The first 7 rows are patterns. Each new row is the sum of 2 different patterns, raised or lowered, with some noise. Before adding, each is slid sideways (what falls off one end comes back at the other) and multiplied by a number that may be negative. Names go in the order of the patterns.
Some rows, each with the names of its patterns after it:
[ 10.7 -21.9  15.6 -25.4  -4.9   8.6   4.7 -18.1 -23.0  16.8  13.7 -16.8
  12.3  23.3  12.7  18.2  -5.1  -6.0  10.3   1.4   6.7  20.0   7.8  -6.2
   1.5  -5.8  -7.4   9.3 -11.0  24.2   5.6  -2.1 -22.4   9.8   2.9  13.8
  14.9   7.1  -4.8 -17.3  16.8   4.7   4.8 -18.5] -> L
[ -3.2  15.5  -1.8   1.5  -8.7  -4.9   4.9 -17.3 -14.7   6.5  14.4   2.0
   5.3  16.3  15.5  31.9  -6.1 -21.3 -15.0  -2.5  -4.7  -0.4   1.0   2.9
  -3.8  15.7  -1.8  -0.5  -0.4 -25.9 -12.9 -33.4   3.1  -9.9 -22.7   1.6
 -12.7   4.7  42.6 -13.3 -14.3  15.3  36.5  12.2] -> S
[  7.0 -11.0  -5.2  18.8  -0.7   5.1  13.6   6.2   3.3  -0.9 -17.5  -0.5
  25.5 -17.1  -5.3  -3.1 -18.0   4.6   1.9  33.9   9.4 -13.2 -14.4  15.9
 -13.8   0.6  22.2  29.4   3.6 -17.9  18.9   4.2  10.2   3.0  14.2  -2.3
  -2.5  -4.0  20.4  -8.8  10.5  37.4 -26.3 -26.3] -> B
[ -1.7  -6.1  25.7   8.0 -10.6 -25.9 -27.3  -3.8   1.3 -17.3   2.1  -3.6
  11.5   3.6  -2.2  12.4  -9.3  23.4 -25.5   1.3  -3.1 -11.5  13.3   0.0
  -6.8  10.3   7.4  -4.2  17.3 -14.3   8.4 -32.8   6.8   0.3 -34.4  -5.6
   1.0   5.8   6.5   5.3  16.5 -35.9   7.9  -8.0] -> R
[-12.1 -14.3  14.8  16.6   6.7  26.8  -6.6 -12.4 -16.7 -33.0 -16.3  11.4
  23.3   7.8  -8.3  -2.2  16.8   2.9   3.7 -12.9  15.9   3.8  23.7 -12.0
   8.7  -4.3   1.8  -2.1  -3.5 -14.8   1.5   1.3 -11.3  -3.1  18.4   7.6
 -41.3  -2.4 -17.6   3.0  -2.7  14.3 -15.5   4.7] -> Z
[ 12.0   1.9  -4.6 -16.6  -8.9  18.4  -9.4 -13.9 -16.8  -2.4  16.4   8.5
  14.2  -1.6  15.9   3.1   6.0  11.2  17.8   5.3  13.6  11.6 -16.9 -22.9
   7.7  15.6  -8.4   1.8   8.7  10.6  -5.2   5.9  14.2 -18.2  12.6  -0.7
   8.9  -1.9  37.5  -9.6 -29.2 -28.2 -12.4  -8.4] -> P
[ -6.2   6.5  -3.3  30.1  -3.4  19.7   5.2   7.1   6.0  23.1 -17.8  23.6
 -25.7 -13.9 -18.7 -13.1 -12.6  -6.9   3.6 -11.9   5.1  -2.0   3.1  16.8
  -7.1 -11.5 -19.7 -12.8  23.7  39.3  19.7 -10.5   5.8   6.9   3.9 -20.0
  14.1 -14.9 -26.9 -12.4 -42.5  18.6 -10.4 -11.4] -> Y

New rows, each followed by the names of its patterns:
[ 23.3  16.5  32.7  29.3  47.4  15.9  29.5  35.9  -1.3   2.6  15.1   0.8
  14.4  24.4   9.2  -1.2  -0.8  18.8  13.6  -0.9  21.9  16.5  23.4   8.0
  53.5  13.7 -15.2 -17.6   3.2   2.6  12.6   4.2 -12.3   4.6  19.5  35.9
   8.4   4.1   0.0   8.9  22.8  22.2  13.3  12.8] -> S P
[-44.9 -50.8  11.1 -33.7 -16.2 -15.7   8.0  -6.8  18.6  -0.2   1.2  17.1
 -23.5  -2.3   9.8 -35.7  24.4 -30.5 -25.2 -15.7 -13.5 -23.6   0.9 -16.7
 -11.0 -32.4  -2.7  -6.2 -22.5 -18.0 -17.1 -21.7 -12.0  18.7  42.1 -21.7
  -8.5  -9.4  -5.6  -8.7  -3.7  13.0 -31.0 -54.1] -> R Y
[ 15.0  18.5 -16.1  10.1  17.9 -11.6  17.9 -24.4 -33.0 -25.5  10.5 -17.4
 -65.3 -21.7  -4.0 -15.0  -0.6  -3.0  14.6 -36.5  -3.6  -0.8   4.1 -18.5
   4.7  -1.4 -20.2 -39.5 -42.5 -35.8  -2.2  -5.2   6.7  -7.5   6.5  -3.5
  -9.6   1.7  -9.6   2.8 -28.0  -7.1 -10.0   4.8] -> S R
[-19.1   4.4 -46.6 -10.9 -47.0  -6.6 -26.1  -9.3 -24.4 -14.0 -52.6   0.6
 -29.5   7.9   8.7  10.8  22.1  -3.5 -16.0 -45.4 -22.6 -10.8 -29.4 -26.4
  -8.5  -1.3   9.1 -54.0 -56.5 -59.4   5.2 -29.9 -18.9 -23.2   2.2 -25.8
  12.7   6.7  -5.0  34.6 -30.8 -24.5 -13.5  29.6] -> Z Y
[ 18.1  29.8  16.8  28.6  14.2  23.1  11.7  36.0  13.3  27.6  41.8 -14.4
  15.5  22.0  14.5   8.6  35.6   8.8  29.8  26.6  30.1  28.4   7.4 -10.4
  11.9  26.3   3.1  19.9  21.6  17.0  29.6  11.3  36.9  22.1   7.0   2.5
  23.7   2.4  14.7  46.5  36.1  19.5 -13.4  41.8] -> B Z
[37.8 23.0 20.9 25.3 36.3 29.8 11.7 27.7  8.6 11.5 30.4 22.2 41.8 30.3
 31.9 29.1 26.5 23.3 34.4 36.0 37.7 39.2 20.0  5.4 40.3 23.9 16.5 30.9
 46.1 26.1 22.9 23.7 30.2  8.5 38.0 37.5 21.5 25.4 51.2 33.2 -2.1 22.5
  8.2 37.4] -> L P
[ -6.9  22.5   9.7 -14.3  21.8 -17.8  12.8 -10.3   0.7  -5.8  -6.9  31.5
  10.7   9.0   2.9  18.0 -12.1 -22.4   0.1  60.7  23.7  21.2  -2.1  15.4
 -14.1  20.8  -8.0  11.6  18.3 -20.1  -7.7 -20.3  -5.5   8.1  16.3  25.9
  25.1  19.2  -3.0 -28.3 -11.9  14.1  -5.2  -5.5] -> R Z
[ -8.6   8.5 -12.9  -2.4 -16.5   1.3 -16.1   2.2  -1.6 -17.0  -4.3   4.6
 -24.1  -6.5   8.4   7.6  14.5   2.6  -7.4 -20.9 -14.9  11.0  -7.0 -12.8
 -12.0  -4.1 -15.7  -7.7  11.0  -1.9  10.1  -4.5  -5.6  -5.6   1.0   8.7
  10.4 -15.1   1.3  11.6   5.6 -12.4 -17.7  16.4] -> Z P
[-37.3 -71.9  -6.5  -7.4 -29.4  -1.1   8.5   8.8 -31.8 -17.6 -31.3 -10.7
 -22.9   9.7   6.5 -21.5 -48.7 -42.5 -30.0 -24.4 -25.8 -30.4   1.3  -4.3
 -17.4 -45.6   1.4 -24.6  15.6 -28.2 -11.8 -27.1 -46.9   8.8 -15.3 -20.6
 -28.3  -1.1 -46.5  10.6 -57.8 -18.3 -40.8  -7.8] -> L R
[  3.0  -3.1  32.9  -8.8  12.7  29.7 -25.3 -20.8  -1.5  -1.7 -17.4  35.0
  -0.8   9.9  21.9  -0.5   6.2   7.1 -19.8  -2.2  29.1 -26.5   6.4  -6.8
   5.9   1.9   4.0  57.5  14.1 -11.0 -14.5  14.7 -14.7  -7.8  44.0  25.1
  12.2 -15.0  24.3 -10.4   6.8  11.3  32.9  15.6] -> B R
[-40.9 -37.6 -14.3 -46.3 -24.4 -37.2 -18.8 -49.0 -46.5  -9.5 -23.9  -8.8
 -49.9 -43.9 -35.5 -32.0 -56.3 -37.3 -38.4 -44.1 -45.2 -49.9 -59.9 -36.9
 -40.7 -28.7  -6.9 -23.4 -43.5 -49.2 -49.1 -22.9 -52.1 -54.6 -37.9 -25.9
 -34.9 -50.7 -49.2 -65.2 -33.1 -41.8 -21.0 -49.2] -> L Z
[ 32.5  38.3  -6.8  -4.3  13.9   7.0  13.4 -10.7 -30.6   9.3  19.8 -20.9
 -25.1 -20.6  12.9 -11.6   3.4   0.8  10.4   7.1   8.4  13.9  13.1   6.0
  -5.8  -9.9  -5.1  18.7  -6.2  -9.7   4.2  20.4   5.4  14.5   3.7   8.0
   9.1 -10.0  -4.6 -12.9 -12.4   8.8   9.5  31.5] -> S Z
[33.3 53.4 31.5 31.1 31.8 53.5 41.6 23.9 15.7 53.3 26.1 28.1 28.2 28.4
 42.6 49.4 32.3 36.5 40.9 27.8 23.2 36.4 59.5 42.4 51.0 30.6 45.2 17.9
 42.6 35.2 55.8 40.3 28.2 19.2 25.8 19.7 45.2 55.1 38.4 54.1 46.3 39.6
 19.5 44.3] -> L Z
[ -0.2  -7.4  39.2  13.2  22.5  16.1   1.5   8.6  14.0  43.7  31.4   4.1
  -9.2  32.0   8.6  21.6  32.5  31.0  10.3 -11.6  28.9   6.9  19.4  10.9
  20.4   1.1   6.9   1.7  24.9  12.9  35.1  40.2 -19.1  -4.9  17.2  -2.4
   0.1  31.3   9.3   9.0  34.1  11.3  14.0   6.4] -> B P
[  3.2  -9.8   1.9   8.5   7.5   3.7  -5.2 -29.7  13.4  18.6   3.0  24.0
  -3.1 -12.1   2.0  14.2 -11.3  13.9  -9.0  23.3  22.4  -1.7 -17.8  30.7
  25.0  -4.8   6.8  13.4  -3.1 -35.1 -12.3   3.1  18.4  -4.3   7.6   3.4
 -16.5 -30.1  -2.4  23.0 -11.0   5.5   4.1  -3.0] -> L B
[ 36.6  17.8  14.4  44.1  18.8  25.1   5.1  19.5  29.0  48.7  25.2  37.2
  -3.8 -14.7  -0.6  25.3  -0.9  15.5  17.3  27.6   3.4  47.0  48.2  -4.9
  52.2 -11.9  27.7  28.1  35.5   0.4  25.6 -17.1  10.7  12.8  28.2  18.4
  35.2  -6.4  23.4 -15.7  13.9  16.5  45.8  49.7] -> Z Y
[-11.5  -6.5 -14.7   8.7   4.2   4.5  15.4  15.1  24.8  -4.1  10.1  23.4
   0.5  14.1  -1.1 -44.9  -5.7  13.0  -5.7 -33.9 -12.9   4.4  -8.8  -3.5
  -1.1  13.1  -9.3  -0.7  10.5  15.3  -8.7   6.5  -8.7 -23.3 -31.0 -20.7
 -34.3   8.2  16.0   7.1  -9.6  -4.9   7.5 -10.2] -> S P
[-45.1 -26.4 -54.2 -27.3 -55.3 -49.2 -15.9 -28.8 -34.8  11.5 -37.2 -51.6
 -34.7  -4.8  -7.0 -43.1 -18.1 -36.9 -29.9 -42.9 -30.8 -22.7 -38.3 -52.0
 -17.5 -25.2 -51.4  -6.5   2.0 -19.0   1.1 -29.4 -55.3 -37.9 -32.2 -39.2
 -34.4 -30.4 -26.0 -19.2 -15.5 -44.3 -18.3 -25.9] -> S B
[-26.3 -18.9 -10.7   0.6   2.7 -24.1 -40.1 -37.4 -32.2 -25.1 -26.9 -25.0
   1.5  -0.5  -8.0 -28.6  -9.7 -18.3 -48.3 -38.9 -44.6 -16.1 -36.2 -23.3
 -24.7 -26.7 -18.4  25.9 -55.5 -21.1  21.6  41.4   5.9 -12.2  -9.4 -17.3
 -10.1 -12.0 -13.6 -23.8 -27.4 -18.7   3.7   0.3] -> S P
[  0.4  11.8   7.2   9.6 -10.3  22.7   6.3 -15.4 -19.1 -18.2  32.1   1.3
  10.9   1.7  13.2 -19.1  30.9  15.6  37.9   4.3  23.6  13.6  15.2 -27.0
  28.9  -2.4 -17.7  -9.4  -9.4  -4.6  -7.2  14.0   0.0  16.9  -7.2  19.0
  17.7 -22.8  19.2  10.7  -6.6  38.6  50.5  14.8] -> B Y
[  9.5  -3.0   7.6  -7.4   4.1  13.8  -2.8   5.5 -16.9  16.7  -3.6   7.7
   3.5   7.1   2.9   5.8 -17.6   1.0   4.7  -3.1  18.7  -1.0  21.6 -12.9
   9.2  30.7   7.9  -8.7   2.2 -16.8   5.8 -24.6  25.6  -1.2   8.9  -9.2
  -5.9 -11.7   3.6  -2.5  28.5  36.4  10.7  11.0] -> L R
[-13.6  -6.8  12.1  20.9   4.2 -16.4   0.1  -1.9 -15.1   0.9  -9.4  -4.7
 -42.6 -14.3   1.5  15.4   4.2   0.5   2.3  -6.0  33.4 -10.0 -23.4 -35.2
  -0.9 -30.7   3.9 -28.7  -7.3  -3.1  11.1 -24.3 -28.2   5.2 -23.3 -34.0
 -30.8  14.8  -8.0 -14.8  -9.5 -26.0   4.3  33.5] -> L S
[ -2.8 -31.5  -1.6 -13.1  14.4 -22.4 -10.0  20.4 -21.5  -9.0 -19.0 -13.8
 -19.2  -1.4   5.2 -38.0 -28.4 -21.3 -15.1 -25.2 -19.4  -9.9  -7.1  -0.2
   1.4 -20.9 -12.0 -27.5 -14.7 -12.4 -12.2  -2.4 -24.4   2.9 -27.9   7.4
  -8.4  -1.1  -2.5 -14.5  -7.5 -21.1 -36.7 -16.4] -> R P
[  4.4  28.4   1.0   9.9 -13.6   4.7  20.5  -6.6 -13.2  30.1  23.1   1.9
  38.5  15.7 -12.7   4.5  34.1   6.6  13.8  33.6   1.5  12.3  -1.4 -10.4
   9.0   4.4  -3.8  25.0  31.9   3.0  29.8   3.3  21.2  43.3  26.6 -15.9
  -3.9  -3.1  -5.6   4.7  18.2  30.2  -6.5  22.6] -> L S
[ -5.8  20.9 -19.0   9.3   9.3  35.3  14.5  32.8 -17.0  10.9   0.9  15.2
   4.5 -11.8  -6.6  12.1  13.8  -9.1  -9.7  14.3   1.7 -38.9 -11.3 -17.4
   1.8  -6.8   6.6 -16.6  -3.9 -18.8  -2.9  33.3  15.6  -1.5  33.4  -5.2
 -17.1 -18.0 -27.3 -17.5   5.0  37.8   0.9  -7.1] -> Z P
[-25.3  -9.1 -19.3  20.0  65.3   2.2 -18.5  19.4  42.5  16.9 -13.3  26.4
  -7.7 -14.0 -13.5 -28.9  16.6 -19.6 -18.2   5.4  18.4   0.9  25.4  14.8
  27.1  33.5  -0.8 -15.2   1.9 -11.2  11.7 -15.1  -5.7  -7.0 -10.0   9.8
  -3.2   3.8  -6.0 -21.1 -11.5 -28.4  14.5 -10.2] -> S Y
[ -4.7  -7.6  40.8 -17.6  -4.9  17.9 -10.9  -1.5  -4.9  18.9   1.2 -24.3
  11.9   5.3  -6.7  -1.5  18.9   2.2  -6.9  -7.2  30.5  20.7   7.1  -1.9
  18.9  -4.7  -0.9 -11.7   9.9  -7.5  -3.6  32.3 -38.0  -2.3   0.9  -9.5
   0.8  -0.3  -5.3   6.4   1.5  -2.9   3.6 -12.7] -> B R
[-30.5  11.1 -15.3   8.2  -0.9   1.0  -3.5  15.2  12.1   3.7  -5.2 -16.3
  -9.5  31.7  -7.0 -11.9 -13.0  -6.3 -21.6  23.4  44.3  21.0  33.6 -14.1
  24.8  16.3  10.2 -12.0  16.2 -18.7  22.5 -22.6   7.1  -6.4   0.7 -18.5
  16.9 -28.6  24.9  16.6  10.5  12.1  27.6  14.5] -> Z Y
[-14.0  -2.9 -17.9 -13.4  -7.6 -17.5 -14.4  26.9 -17.3 -30.9  15.2   3.5
  26.9 -11.5   8.8   2.0 -21.0 -17.4  -7.3 -13.7 -31.4 -16.2 -19.1  15.3
 -16.3  27.9  -2.7   5.8  54.6  -9.9 -28.7 -27.3 -17.3 -19.4 -26.1  27.5
 -13.4  -2.4   6.7  -3.3 -32.7 -16.2 -22.7   4.1] -> S R
[ 21.5 -24.2  14.5 -17.4 -24.2  36.1  10.8   9.7  16.1   4.9 -16.1 -38.6
  23.7  -3.3   5.8 -16.7  -0.8 -28.3  -1.6  -4.6  17.9   3.7   9.6 -14.5
  17.1  -6.1   1.1 -14.6   3.6  -3.6 -16.5  14.7 -24.0   6.4 -10.7  32.2
  10.4  -3.1  -6.2   3.2 -25.7   0.7  -2.5 -10.3] -> R Z
[  2.7  17.3 -10.1 -30.0  15.3  10.3   6.6 -18.0   0.6  -7.6 -31.9   2.5
 -11.2  14.9 -15.7  -1.2 -28.7 -11.4  -4.2  16.6  19.0   1.7 -18.0  17.1
 -12.0 -27.1   4.0  13.9  -7.3  -4.9   6.8 -34.4  15.8  -9.2 -10.1   0.1
 -15.5  -1.9  15.1 -12.3 -25.7  12.0 -10.3   8.0] -> B R
[ -3.5  13.4   6.2  -7.8   9.7  16.1  11.6  18.5  -6.7  -3.4  -5.0 -15.4
 -16.4 -22.3   1.5  -9.7 -25.3   0.9 -13.7   1.5  48.3   9.3 -10.5   7.1
  36.3  14.0  -3.2  11.7   7.3   3.1 -10.5  13.9   1.4  -9.4 -11.7  12.7
  -6.0  12.5  27.9  34.0  24.0  34.1  -6.9 -12.0] -> S P
[ 22.9  17.5 -17.5   1.6  -0.2   3.9  19.8   6.7 -16.0  25.1   3.5 -32.6
 -40.9  -5.7   1.7 -29.4  -1.1  -4.5  15.2  -8.7  -8.4  -2.5  20.6 -14.2
 -10.9  -4.3  -5.3 -12.1  -4.0 -31.8   4.1  27.1  13.0 -11.1  -1.9  28.8
  -0.8   9.3  -0.4 -11.9  -7.7  11.3  -5.1  30.0] -> S Z
[-11.1  32.0  23.6  -4.8   8.8  16.4  -2.1  -4.6   1.8   9.9 -30.1 -24.6
  -5.3 -24.0   8.4   9.0  -1.3   6.3  -5.4  -2.8   6.3   6.9  -6.2   6.1
   7.1 -16.8   2.4 -37.7   1.8  20.7  33.4  -4.9   4.7  -6.3 -10.9  -4.2
  11.0   9.7  -9.7   0.7   0.7  38.1   1.5  45.6] -> L S
[  4.7   6.8 -26.2 -18.9 -24.1  -4.0   1.2  -3.4 -13.6 -24.7 -13.6  -5.4
 -12.6 -19.1 -33.5 -37.5 -24.6 -34.2 -18.1 -24.5 -23.2 -21.2 -44.8 -25.9
 -30.4 -38.1  -9.7   2.8 -37.3 -26.3 -17.7  -1.1 -30.9 -30.7   4.4 -21.2
 -33.7  -9.8 -37.1 -22.2 -40.0   2.4 -58.3  -7.4] -> R P
